The rows come from 4 hidden closed curves, with some noise, and rows from the same curve form a group. Each curve winds through 4 dimensions. The rows are also pushed far along 2 directions, which tell nothing about the answers.
In the rows, zero is written as 128.
Known rows, each followed by its group:
[138 109 103 138 129 145 104 159 100 160 102  67 109 112]
R
[147 102 112 126 153 122 136 150 103 142 104 148 128 125]
R
[119 142 116 120 163 148 124 137 131 115 105  83 152 150]
Y
[125 130 116 144 149 105 135  87 110 139 122 138 139 121]
Y
[121 134 168 114  87 129 168 119 155  85 177 215 116 135]
Y
[ 76 170 145  93 150 160 124 177 181  54 133 113 173 163]
P
[ 94 166 141 116 105 117 112  94 158  94 171 154 135 169]
C
[147  77  92 139 125  99  96 150  74 191 105 107 106 102]
R
[ 80 151 177  88 103 124 156 133 185  50 185 201 158 155]
Y
[104 154 145 127  88 159 133 134 147  87 165 160 101 149]
Y
[103 115  99 140 168 122  97 186 108 147  84  71 149  75]
C
[ 96 176 123 129 179 186 126 185 158  78  94  84 156 133]
C
[143 138 112 158 171 125 130 102 114 156  89  87 142  95]
R
[122 117 147 137  79  72 125  78 131 146 174 182 117 101]
R
[121 140 127 110 142 122 111 145 149 115 121 128 147 150]
P
[105 193 176 117 104 155 152 105 198  56 176 189 133 161]
C
[175  97 117 131 127  98 108 138 116 178 107 142 110 116]
P
[147 108 114 143  96  93 102  99 103 173 141 145  97 124]
P
[147 125 147 109  91 103 121 120 151 127 161 197 110 157]
P
[184  92 114 149 128 119 137 115  92 183 106 135  97 107]
Y
[111 162 122 125 173 164 135 140 143  91 103 100 156 151]
R
[149  97  93 165 117 106  98 112  75 198 111  93  92  90]
P
[133 108 130 130 105  58 120  74 115 157 156 191 127 125]
P
[127 106  95 134 163 127  89 180 105 167  77  42 142  93]
Y
[154 138 112 166 156 116 117 112 118 166  94 117 122  92]
C
[162 113 146 149 108  58 157  40 120 163 156 225 122 102]
R
[110 128 149 134  90 113 142 117 135 111 168 194 114 113]
Y
[155  71  94 139 118  98 100 134  73 201 106  88 105  99]
C
[141  84 123 134  78  50 104  77  97 187 162 165 105 111]
C
[104 131 135 115 135 128 134 159 139  96 134 165 140 130]
C
[183  82 142 140  86  71 157  74 102 177 154 226  91 105]
P
[151 125 125 157 150  91 140  78 115 163 113 145 138  89]
R

New rows, each followed by its group:
[140  94 128 143  88  57 113  84 105 176 158 189 105  98]
P
[150 123 124 117 177 139 137 165 136 127  84 109 153 126]
P
[146 108 124 108 153 145 126 176 132 134  95  83 142 128]
Y
[156  90 121 144 131  89 134 121  99 172 115 160 119  82]
R
[134 126 129 113 133  99 112 124 139 133 131 155 140 147]
P
[169 103 104 130 183 122 114 169 114 169  63  88 145 103]
P
[120 130 121 112 109 124 119 107 124 116 151 145 120 184]
C
[ 87 145 131 129 144 128 120 150 144 106 124 105 157 101]
R
[105 174 126 136 157 169 125 125 150 101 110  62 149 136]
R
[159 115  83 165 191 120 113 121  83 191  57  60 136  88]
R
[181  96 113 152 145 103 143 100  91 183  99 150 112  98]
R
[114 131 146  88 131 156 128 189 164  91 128 105 148 151]
Y
[108 183 166 120 123 161 162  97 179  62 157 150 145 160]
R
[ 99 130 139 116 122 146 128 173 141  98 136 124 136 120]
R
[163 121 158 114  84 119 155 104 145 122 167 217  98 157]
P
[ 71 147 153 100  94 116 118 137 163  79 180 159 145 150]
C
[130 144 113 156 137 117  94 109 125 162 110  77 126 101]
C
[ 91 146 124 138 125 166 128 147 125 104 130  82 127 116]
P
[115 121 140 114  87 120 125 132 133 115 164 159 112 141]
R
[101 186 148 126 162 187 151 139 174  68 117  86 161 135]
R
[ 99 135 126 110 146 131 126 155 136  96 129 146 150 145]
R
[ 72 162 153 100 120 133 133 148 171  53 167 185 154 160]
C
[112 129 134 140  89 121 134  93 117 124 165 152 106 125]
P
[ 97 157 121 122 130 155 109 135 138 102 132  85 135 159]
R
[ 93 148 143 131 104 123 116 115 149 113 157 113 135 116]
R
[119 128 120 116 142 181 111 215 138 115  96  54 128 119]
Y
[149  72  76 148 146 109  85 175  65 202  78  68 109  84]
R
[183 102 126 144 101  92 141  57 100 178 141 183  90 137]
R
[138 101 112 129 123  89 101 123 109 168 122 122 126 117]
Y
[ 71 166 153  97 124 143 128 151 178  55 160 144 160 160]
P
[102 135 163 117  82  99 141 100 154 100 184 196 129 126]
R
[138 109 124 123  98  82 108  97 118 157 150 162 114 141]
Y
[121 120 152 136  75  86 145  85 127 125 184 229 105 115]
Y
[101 121  93 126 155 157  91 201 108 132  90  42 137 120]
R
[111 180 140 123 152 181 141 151 167  69 123 129 142 160]
C
[167 112 115 135 128 119 129  98 104 162 119 133 107 146]
Y
[ 89 158 110 129 147 192  99 195 137 103 100  31 133 125]
P
[ 72 155 132 111 147 148 122 172 154  75 130 114 164 137]
R
[157 120 117 136 124 139 129 115 110 150 118 116 106 140]
R
[136 116 125 149 101 123 142  93  99 149 144 141  98 115]
P
[157 130 113 163 161 135 132 109 110 168  85  74 129  84]
R
[122 102 109 122 114 121 105 158 105 142 126 125 114 132]
R
[156  99  82 147 142 121  94 134  77 189  90  72 104 122]
R
[145  87 101 130 148 133 123 176  89 159  91 100 120 105]
C
[ 93 150 140 130 147 127 133 138 151 101 127 123 160 100]
R
[ 82 152 158 119  96 109 130 109 163  89 177 164 143 126]
R
[101 130 120 135 130 118 116 129 120 127 131 112 138 111]
P
[ 93 167 156 118 136 129 151 107 169  71 154 170 161 143]
R
[ 94 141 113 109 134 178 105 191 133  95 119  67 130 161]
R
[164 118 128 147 103 120 148  79 104 151 143 180  88 138]
Y
[138 107 127 151 136  88 131 113 113 165 117 141 133  67]
R
[122 106 128 103 112 131 134 152 118 112 144 160 120 161]
C
[ 92 163 163 116 104 131 133 130 176  78 168 164 139 131]
C
[ 85 144 155  88  97 150 138 163 164  57 174 180 134 178]
R
[150  97 128 118 100  86 112 117 118 162 144 159 114 131]
Y
[135 128 119 129 105 120 108 109 117 142 143 138 106 155]
Y
[157  81  91 139 157 115  90 179  90 199  68  48 125  80]
Y
[ 97 159 139 112 109 178 119 163 156  78 147 115 117 167]
Y
[155  91 136 141  92  56 134  83 108 170 155 226 106 100]
C
[138 140 105 145 155 183 126 155 112 129  90  67 113 130]
Y
[136 122 115 163 100 119 122 103  97 155 139 155  85 104]
Y
[133 101 106 141 125 128 103 160 100 166 105  74 112  91]
R
[111 160 167  86  91 144 131 148 189  63 177 191 128 190]
P
[137 101 124 133 128  96 113 149 119 160 118 136 128  87]
P
[106 142 124 132 122  96 107 102 133 126 145 152 134 135]
C
[162  91  99 157 158 124 118 167  89 187  72  87 117  62]
C
[146 143 126 125 124 152 132 113 131 121 131 132 112 170]
C
[102 164 126 116 178 188 149 145 144  74 101  71 164 162]
P
[172 105 106 170 170 111 134 113  92 192  73  94 129  60]
R
[ 75 159 136 103 111 148 111 146 157  73 159 121 141 169]
R
[170 109  92 162 140 133 119 113  81 185  92  97  94 116]
Y
[ 97 173 145 120 106 140 127  89 160  86 166 133 135 173]
R
[ 90 187 134 129 155 185 129 136 164  78 117  58 155 144]
R
[162 103  95 144 182 146 131 161  91 160  64  88 130 107]
R
[153 105 104 152 116 101  94 108  97 197 111  73 108  95]
C
